There are 9 hidden switches. A switch that is on adds its own fixed numbers to the row, and there is some noise. The rows also spread widely along 11 directions, which tell nothing about the answers.
In the rows, 128 means zero.
Known rows, each followed by its switches (1 for on, 0 for off):
82; 108; 91; 124; 92; 127; 140; 173; 103; 151; 137; 90; 155; 92; 92; 129; 64; 89; 138; 180; 149; 116; 160; 135; 57 : 0 1 1 1 0 0 1 1 0
86; 163; 151; 166; 158; 104; 104; 178; 173; 137; 152; 149; 90; 125; 140; 98; 152; 123; 124; 115; 124; 110; 101; 144; 89 : 1 0 1 1 1 0 1 1 1
123; 144; 117; 144; 113; 190; 112; 162; 134; 111; 155; 118; 113; 92; 111; 125; 118; 120; 144; 153; 142; 164; 122; 159; 139 : 0 1 1 0 0 0 0 1 1
104; 109; 116; 144; 155; 111; 108; 155; 55; 146; 106; 108; 156; 145; 129; 165; 112; 61; 131; 124; 147; 102; 143; 150; 114 : 0 1 0 1 0 0 1 0 0
159; 174; 156; 106; 88; 149; 82; 177; 115; 141; 173; 164; 123; 160; 158; 196; 146; 160; 92; 114; 168; 133; 110; 137; 163 : 0 0 0 1 1 0 1 0 0
113; 75; 118; 205; 173; 177; 147; 113; 145; 153; 89; 76; 101; 131; 116; 135; 117; 52; 143; 96; 130; 184; 119; 120; 160 : 0 1 1 0 1 1 0 0 0
48; 79; 174; 132; 92; 139; 136; 170; 82; 182; 170; 95; 155; 80; 138; 122; 124; 157; 175; 147; 177; 127; 137; 144; 67 : 0 0 1 1 1 1 1 1 1
115; 106; 115; 136; 67; 167; 108; 100; 141; 159; 143; 113; 105; 120; 120; 112; 166; 161; 127; 166; 99; 193; 133; 128; 151 : 0 0 0 0 1 0 0 1 0
104; 117; 139; 156; 150; 85; 145; 177; 143; 151; 120; 113; 119; 129; 128; 141; 108; 93; 129; 117; 129; 111; 123; 139; 112 : 0 0 1 0 1 1 1 0 0
126; 88; 162; 140; 148; 148; 134; 185; 110; 140; 144; 142; 131; 132; 157; 124; 179; 147; 111; 104; 142; 166; 93; 148; 169 : 0 1 1 0 0 0 0 1 0
142; 141; 120; 154; 97; 157; 91; 175; 101; 161; 146; 105; 125; 115; 111; 149; 89; 123; 125; 139; 140; 153; 123; 148; 134 : 0 1 1 1 1 0 0 0 0
135; 158; 93; 162; 161; 153; 125; 163; 69; 124; 134; 109; 151; 124; 88; 131; 71; 94; 140; 166; 131; 145; 143; 143; 131 : 0 1 0 1 0 1 0 0 1
149; 190; 88; 152; 109; 169; 47; 185; 100; 104; 170; 133; 114; 117; 111; 179; 108; 89; 103; 152; 176; 114; 101; 189; 133 : 0 0 1 1 0 1 1 0 0
156; 166; 148; 112; 106; 106; 136; 212; 116; 139; 139; 130; 147; 152; 128; 168; 77; 133; 127; 127; 136; 132; 143; 130; 147 : 0 1 0 1 1 0 1 1 0
105; 118; 167; 127; 95; 107; 85; 163; 85; 157; 131; 120; 134; 122; 146; 153; 154; 143; 142; 121; 135; 136; 133; 154; 141 : 0 0 1 1 0 0 0 0 1
109; 172; 122; 121; 113; 102; 130; 182; 157; 127; 144; 134; 130; 152; 125; 194; 87; 83; 106; 130; 171; 91; 145; 115; 82 : 0 1 1 1 1 1 1 0 0
129; 122; 127; 156; 130; 113; 93; 161; 99; 152; 129; 122; 111; 115; 133; 125; 133; 105; 130; 134; 110; 140; 117; 166; 149 : 1 1 0 0 1 0 0 0 0
103; 123; 131; 129; 89; 154; 66; 125; 59; 190; 173; 141; 145; 174; 152; 150; 193; 171; 88; 139; 150; 151; 120; 125; 108 : 0 1 1 0 1 0 1 0 0
109; 135; 114; 149; 141; 137; 115; 159; 119; 138; 134; 126; 139; 162; 120; 175; 130; 81; 104; 105; 167; 126; 127; 113; 105 : 0 1 1 1 0 1 0 1 0
116; 119; 156; 144; 203; 136; 171; 168; 146; 108; 126; 146; 119; 111; 151; 122; 142; 109; 134; 110; 134; 113; 104; 143; 151 : 0 0 0 0 0 0 0 0 0
87; 98; 150; 140; 79; 116; 118; 138; 76; 162; 127; 85; 131; 99; 123; 112; 106; 129; 181; 155; 115; 149; 163; 162; 120 : 1 1 0 1 0 1 1 0 0
106; 121; 133; 187; 65; 125; 92; 156; 112; 229; 160; 73; 112; 89; 86; 129; 69; 158; 159; 121; 130; 123; 125; 118; 68 : 0 0 0 1 1 1 0 1 0
147; 175; 131; 140; 132; 145; 110; 163; 151; 116; 127; 138; 120; 167; 129; 184; 130; 96; 115; 97; 139; 139; 123; 129; 154 : 0 0 1 0 1 0 0 1 0
102; 82; 144; 149; 130; 87; 98; 177; 96; 190; 143; 142; 127; 143; 150; 106; 181; 153; 84; 125; 123; 138; 95; 139; 117 : 0 1 1 1 0 0 1 0 0
75; 76; 127; 165; 130; 158; 90; 102; 98; 179; 139; 116; 108; 111; 148; 106; 178; 118; 125; 136; 133; 150; 115; 139; 107 : 1 1 0 1 1 0 0 0 0
106; 161; 119; 157; 157; 125; 137; 152; 115; 120; 126; 118; 139; 142; 108; 132; 104; 98; 137; 144; 120; 128; 149; 129; 108 : 0 1 1 1 0 1 0 0 0

New rows, each followed by its switches (1 for on, 0 for off):
96; 131; 117; 137; 131; 159; 136; 140; 166; 127; 140; 136; 118; 150; 134; 136; 148; 106; 100; 138; 145; 153; 127; 111; 107 : 0 1 1 1 1 0 1 1 0
125; 176; 143; 121; 92; 144; 96; 135; 173; 146; 160; 163; 96; 184; 153; 162; 167; 143; 85; 107; 135; 150; 120; 103; 128 : 1 1 1 0 1 0 1 0 0
138; 122; 169; 112; 149; 151; 162; 170; 141; 149; 134; 157; 144; 191; 159; 188; 160; 133; 95; 69; 170; 156; 111; 90; 164 : 0 0 1 0 1 0 0 1 0
145; 136; 136; 139; 144; 141; 142; 146; 168; 137; 110; 136; 117; 183; 134; 162; 132; 107; 92; 90; 127; 167; 125; 89; 164 : 0 1 1 1 0 0 0 0 0
110; 148; 146; 118; 104; 105; 119; 176; 123; 160; 147; 137; 138; 161; 141; 162; 123; 132; 102; 129; 146; 118; 136; 117; 101 : 0 1 1 1 1 0 1 0 0
75; 120; 136; 206; 187; 175; 90; 110; 106; 164; 132; 119; 101; 137; 143; 90; 170; 104; 132; 94; 128; 140; 99; 136; 93 : 1 1 1 1 0 0 1 0 0
123; 125; 103; 151; 154; 127; 120; 218; 86; 119; 148; 124; 147; 122; 118; 137; 105; 84; 110; 163; 160; 135; 113; 176; 125 : 0 1 1 1 1 1 1 1 0
137; 175; 123; 100; 109; 72; 128; 192; 145; 108; 148; 163; 135; 134; 121; 139; 128; 138; 104; 160; 110; 103; 134; 142; 127 : 0 0 0 0 0 0 0 1 0
99; 132; 115; 146; 144; 158; 107; 159; 101; 145; 154; 135; 140; 151; 135; 142; 147; 108; 102; 137; 162; 134; 121; 132; 94 : 0 1 1 1 1 0 1 1 0
133; 142; 126; 125; 130; 115; 155; 192; 119; 135; 127; 126; 141; 151; 113; 143; 79; 100; 120; 137; 137; 147; 145; 127; 135 : 1 1 1 1 0 1 1 0 0
128; 150; 105; 197; 154; 202; 90; 128; 102; 148; 137; 107; 106; 150; 114; 121; 119; 94; 127; 130; 132; 188; 113; 144; 144 : 1 1 1 1 1 1 1 0 0
120; 166; 118; 116; 95; 146; 97; 168; 107; 136; 163; 135; 138; 131; 126; 167; 108; 124; 111; 160; 163; 116; 134; 146; 104 : 0 0 1 1 1 0 1 0 0
125; 98; 134; 147; 102; 119; 97; 200; 130; 169; 167; 133; 112; 108; 129; 139; 151; 145; 99; 131; 156; 152; 88; 149; 136 : 0 0 1 0 1 1 0 1 1
99; 128; 158; 190; 140; 155; 103; 99; 178; 146; 112; 115; 74; 146; 143; 112; 180; 127; 130; 87; 94; 171; 115; 116; 146 : 0 1 1 1 0 0 0 0 0
136; 146; 131; 142; 117; 121; 107; 177; 118; 150; 146; 130; 119; 118; 123; 144; 105; 130; 118; 130; 138; 111; 113; 142; 126 : 0 0 0 1 0 0 1 0 0
108; 164; 148; 110; 90; 114; 117; 143; 146; 138; 167; 154; 114; 132; 141; 151; 147; 151; 124; 144; 138; 117; 134; 128; 112 : 1 0 0 0 1 1 0 0 0
84; 179; 149; 135; 118; 147; 107; 140; 224; 101; 176; 171; 74; 135; 159; 147; 184; 133; 92; 117; 162; 107; 102; 119; 88 : 0 1 1 1 0 1 1 0 0
184; 168; 152; 146; 140; 155; 94; 191; 113; 144; 139; 150; 113; 175; 144; 172; 128; 125; 103; 69; 145; 158; 90; 143; 196 : 1 0 1 0 0 0 1 0 0
112; 158; 147; 120; 123; 112; 132; 173; 137; 139; 142; 145; 127; 149; 138; 137; 119; 125; 120; 120; 128; 120; 135; 126; 111 : 1 1 1 0 0 0 1 0 0
99; 142; 118; 169; 78; 141; 95; 97; 160; 170; 144; 102; 87; 136; 115; 133; 135; 133; 130; 136; 108; 149; 134; 113; 105 : 0 1 0 0 1 1 1 0 0
80; 125; 132; 146; 133; 153; 79; 153; 133; 119; 171; 153; 107; 106; 157; 115; 205; 132; 105; 155; 149; 132; 98; 167; 102 : 0 1 1 1 1 0 0 1 0
131; 165; 151; 136; 148; 145; 130; 165; 140; 125; 163; 163; 119; 153; 142; 148; 154; 135; 118; 111; 150; 134; 108; 126; 144 : 1 0 0 0 1 1 0 1 0
124; 121; 125; 172; 159; 183; 115; 149; 94; 150; 156; 123; 121; 121; 130; 127; 128; 127; 123; 140; 155; 155; 99; 149; 143 : 0 0 0 1 1 1 1 0 0
131; 180; 115; 136; 67; 156; 87; 154; 112; 162; 174; 128; 123; 148; 104; 151; 100; 149; 119; 139; 145; 147; 136; 121; 104 : 1 1 0 1 0 1 1 1 0
120; 183; 164; 106; 58; 83; 135; 172; 178; 167; 160; 144; 111; 172; 131; 155; 107; 168; 111; 122; 120; 136; 149; 93; 103 : 1 1 1 0 1 1 1 0 0
106; 162; 146; 157; 127; 160; 109; 148; 133; 148; 142; 117; 109; 123; 130; 130; 108; 115; 147; 120; 135; 134; 127; 141; 110 : 1 0 1 1 1 0 1 0 0
107; 131; 148; 148; 75; 97; 81; 160; 106; 155; 150; 115; 112; 83; 128; 95; 153; 175; 163; 166; 80; 135; 126; 185; 131 : 0 0 0 0 1 0 0 1 0
99; 97; 165; 115; 142; 123; 156; 199; 92; 163; 162; 139; 159; 125; 159; 150; 131; 137; 126; 114; 180; 103; 113; 131; 104 : 0 1 0 0 1 0 1 1 0
102; 182; 136; 152; 151; 163; 138; 150; 153; 80; 146; 125; 115; 106; 121; 132; 112; 104; 163; 146; 135; 131; 137; 151; 124 : 0 1 1 0 0 1 0 0 1
148; 104; 159; 140; 132; 90; 97; 233; 77; 186; 171; 154; 130; 116; 142; 149; 130; 150; 92; 101; 169; 111; 72; 152; 143 : 1 0 0 1 0 1 0 0 0
96; 110; 112; 143; 139; 106; 117; 123; 96; 155; 121; 125; 128; 126; 125; 107; 147; 107; 126; 160; 99; 132; 138; 144; 121 : 1 0 0 0 1 0 0 0 0
88; 105; 106; 155; 160; 133; 118; 162; 92; 155; 169; 133; 125; 89; 118; 109; 129; 108; 118; 157; 159; 112; 102; 143; 84 : 1 1 0 0 0 1 0 0 1
116; 132; 113; 135; 96; 98; 100; 154; 129; 172; 141; 129; 113; 141; 117; 130; 129; 121; 110; 138; 118; 129; 127; 128; 110 : 1 0 0 0 1 0 1 1 0
87; 112; 105; 156; 156; 153; 129; 146; 139; 165; 151; 132; 116; 145; 125; 137; 125; 83; 86; 129; 171; 131; 112; 105; 78 : 1 1 1 1 1 1 1 0 0
145; 144; 156; 129; 135; 161; 123; 171; 98; 166; 142; 139; 151; 174; 140; 197; 116; 129; 107; 74; 182; 130; 117; 97; 140 : 0 0 1 1 0 0 0 0 0
106; 107; 140; 138; 142; 83; 155; 178; 86; 178; 135; 111; 156; 131; 116; 134; 89; 130; 138; 142; 135; 118; 139; 126; 110 : 0 0 0 0 1 1 1 0 1
140; 168; 192; 112; 79; 151; 116; 199; 105; 148; 175; 141; 139; 134; 151; 155; 122; 198; 144; 111; 154; 139; 123; 138; 141 : 0 1 0 1 0 0 1 1 0
66; 117; 106; 178; 114; 142; 82; 94; 124; 163; 134; 99; 103; 134; 117; 129; 157; 98; 130; 135; 127; 136; 132; 130; 82 : 0 1 1 0 0 1 1 0 1
143; 133; 108; 138; 142; 168; 131; 144; 141; 149; 137; 142; 123; 172; 128; 154; 133; 114; 83; 125; 142; 164; 112; 108; 152 : 0 0 1 0 1 0 1 0 0
78; 150; 136; 169; 126; 118; 113; 152; 131; 178; 142; 101; 120; 120; 117; 134; 88; 111; 140; 120; 136; 91; 136; 118; 46 : 0 1 1 1 1 0 1 0 0
127; 178; 120; 139; 142; 140; 130; 174; 107; 136; 154; 135; 137; 118; 111; 116; 83; 127; 137; 159; 123; 125; 132; 145; 109 : 1 0 1 0 1 0 0 0 0
141; 147; 136; 161; 156; 155; 116; 174; 118; 148; 136; 127; 125; 149; 129; 151; 113; 114; 114; 110; 145; 158; 112; 123; 149 : 0 1 1 1 1 0 0 0 1
136; 182; 176; 97; 69; 89; 123; 191; 157; 159; 175; 166; 128; 162; 140; 166; 134; 202; 97; 117; 140; 122; 129; 99; 118 : 0 0 1 1 0 1 0 0 0
108; 115; 113; 142; 120; 92; 121; 153; 119; 145; 113; 111; 124; 117; 110; 121; 111; 86; 139; 135; 103; 124; 144; 142; 113 : 1 1 0 0 0 0 0 1 0
121; 138; 96; 162; 122; 145; 109; 173; 154; 125; 143; 119; 102; 106; 111; 115; 118; 100; 116; 160; 121; 146; 111; 161; 122 : 0 1 1 0 1 0 1 1 0
120; 84; 134; 152; 169; 119; 104; 203; 42; 175; 129; 128; 167; 164; 142; 160; 144; 91; 96; 90; 174; 125; 101; 144; 125 : 0 1 1 1 0 0 1 1 0
109; 154; 138; 130; 157; 156; 141; 139; 195; 109; 138; 163; 102; 176; 158; 147; 171; 114; 81; 118; 142; 149; 116; 102; 136 : 0 1 1 1 1 0 1 0 0
135; 103; 142; 151; 120; 132; 119; 194; 132; 129; 150; 127; 105; 90; 138; 115; 143; 140; 123; 155; 127; 172; 99; 182; 175 : 0 1 1 0 1 1 0 0 0
133; 122; 126; 160; 101; 138; 139; 134; 150; 173; 109; 97; 108; 157; 98; 131; 90; 113; 125; 114; 106; 192; 147; 93; 147 : 1 1 1 1 0 1 0 0 0
138; 170; 123; 135; 113; 169; 87; 116; 153; 145; 152; 155; 95; 175; 142; 184; 155; 111; 87; 97; 152; 140; 116; 100; 135 : 1 1 0 0 1 0 0 0 0
111; 143; 174; 138; 133; 74; 141; 208; 151; 137; 135; 140; 124; 133; 145; 111; 140; 153; 127; 125; 102; 131; 127; 139; 125 : 0 1 1 1 1 0 0 1 0
68; 80; 138; 140; 117; 117; 126; 151; 111; 184; 157; 123; 130; 104; 139; 102; 150; 145; 117; 143; 141; 111; 115; 130; 68 : 0 1 1 0 0 0 1 0 0
80; 93; 146; 124; 83; 79; 108; 157; 144; 201; 156; 143; 110; 126; 145; 107; 168; 161; 88; 139; 121; 133; 121; 111; 82 : 1 1 1 1 1 0 0 0 0
125; 145; 120; 168; 116; 103; 81; 151; 153; 166; 123; 122; 88; 146; 121; 146; 130; 89; 104; 100; 112; 130; 116; 130; 119 : 1 1 1 0 1 0 0 0 0
75; 150; 120; 140; 157; 154; 169; 128; 171; 112; 134; 129; 129; 151; 124; 135; 126; 94; 126; 145; 146; 132; 148; 101; 84 : 0 0 1 1 1 1 1 1 0
86; 191; 118; 207; 183; 231; 110; 122; 137; 111; 150; 98; 109; 109; 103; 111; 93; 91; 177; 121; 148; 128; 125; 135; 74 : 0 1 1 1 0 0 1 1 1
128; 117; 130; 143; 89; 139; 107; 185; 123; 185; 153; 113; 110; 109; 114; 135; 88; 128; 121; 119; 149; 145; 112; 135; 117 : 1 1 1 0 0 0 1 0 1
95; 140; 135; 133; 116; 102; 124; 121; 117; 150; 130; 128; 126; 154; 133; 144; 138; 114; 135; 134; 119; 125; 152; 125; 114 : 1 0 0 0 1 1 1 0 0
128; 139; 121; 139; 124; 121; 126; 181; 138; 132; 132; 126; 113; 110; 116; 122; 102; 101; 125; 136; 118; 135; 124; 150; 130 : 1 1 1 0 0 0 0 0 0
105; 185; 134; 172; 85; 87; 62; 148; 134; 189; 134; 107; 102; 171; 115; 180; 97; 93; 124; 85; 131; 99; 141; 111; 69 : 1 1 1 1 1 1 1 0 0
120; 162; 110; 171; 112; 146; 112; 185; 124; 148; 167; 108; 123; 101; 92; 110; 80; 135; 136; 166; 129; 144; 123; 145; 94 : 0 1 1 1 1 1 0 1 0
99; 158; 139; 139; 177; 166; 154; 147; 107; 124; 131; 137; 152; 163; 130; 111; 126; 116; 143; 142; 131; 164; 144; 120; 123 : 1 0 1 1 1 0 1 1 1
95; 131; 148; 119; 151; 81; 128; 182; 111; 152; 143; 163; 143; 170; 150; 130; 169; 126; 96; 108; 135; 103; 117; 125; 98 : 1 0 1 0 0 0 1 1 0
143; 166; 86; 155; 90; 152; 104; 155; 115; 126; 140; 104; 119; 112; 79; 114; 80; 133; 136; 207; 97; 192; 148; 159; 154 : 0 0 1 1 1 1 0 0 1
115; 124; 89; 152; 143; 133; 103; 162; 83; 135; 112; 101; 150; 138; 105; 179; 100; 39; 126; 114; 159; 105; 139; 142; 105 : 0 1 1 0 0 0 0 1 0
153; 150; 116; 164; 140; 126; 107; 181; 130; 146; 129; 124; 103; 146; 117; 150; 92; 88; 108; 115; 133; 147; 113; 139; 155 : 1 1 0 1 1 1 1 0 0
120; 140; 122; 161; 133; 160; 87; 140; 109; 155; 152; 132; 117; 145; 129; 120; 157; 147; 112; 140; 123; 156; 107; 138; 134 : 0 0 0 1 1 0 1 1 0
92; 145; 139; 190; 188; 120; 100; 151; 121; 155; 145; 140; 106; 146; 136; 124; 157; 98; 115; 84; 138; 104; 94; 132; 91 : 1 1 1 0 0 1 0 0 0
126; 118; 155; 157; 70; 106; 91; 192; 170; 184; 160; 122; 76; 97; 126; 129; 119; 150; 114; 104; 134; 143; 94; 134; 119 : 1 1 1 1 0 1 0 0 0
103; 168; 141; 153; 95; 93; 128; 141; 199; 148; 130; 119; 89; 117; 109; 100; 112; 154; 135; 151; 71; 137; 144; 117; 102 : 0 0 1 1 1 0 0 0 0
116; 142; 145; 144; 136; 133; 155; 157; 138; 130; 136; 123; 130; 133; 121; 123; 115; 133; 139; 135; 119; 147; 137; 124; 130 : 0 1 1 0 0 1 0 0 0
133; 209; 111; 142; 101; 148; 129; 153; 189; 126; 143; 125; 99; 137; 93; 125; 60; 118; 122; 145; 109; 141; 146; 108; 101 : 1 1 1 1 0 0 1 0 0
124; 188; 109; 160; 115; 136; 100; 157; 132; 131; 133; 114; 121; 145; 100; 131; 99; 112; 133; 150; 104; 143; 142; 144; 115 : 0 0 1 1 1 0 1 1 0
80; 123; 124; 149; 92; 87; 100; 170; 111; 194; 148; 106; 129; 130; 107; 140; 103; 108; 127; 130; 147; 106; 136; 127; 57 : 1 0 1 1 1 1 1 1 0
114; 93; 142; 151; 148; 77; 145; 170; 84; 145; 95; 108; 134; 103; 122; 57; 118; 129; 159; 168; 54; 168; 146; 168; 166 : 1 1 0 1 0 0 0 0 0
88; 131; 112; 207; 95; 107; 108; 129; 169; 217; 110; 58; 94; 131; 76; 113; 59; 97; 146; 104; 92; 128; 142; 90; 47 : 0 1 1 1 1 0 1 1 0
107; 140; 121; 170; 144; 114; 123; 182; 137; 148; 154; 127; 116; 126; 110; 93; 129; 143; 118; 158; 110; 162; 115; 133; 114 : 0 1 1 1 1 1 0 1 1
150; 159; 127; 123; 123; 142; 115; 214; 79; 149; 157; 128; 150; 109; 106; 153; 60; 119; 132; 138; 166; 127; 124; 148; 125 : 1 0 1 1 0 0 0 0 1
156; 142; 128; 108; 114; 136; 131; 182; 158; 152; 160; 170; 125; 181; 137; 158; 145; 156; 56; 113; 154; 154; 102; 88; 145 : 0 1 0 1 0 0 1 1 0
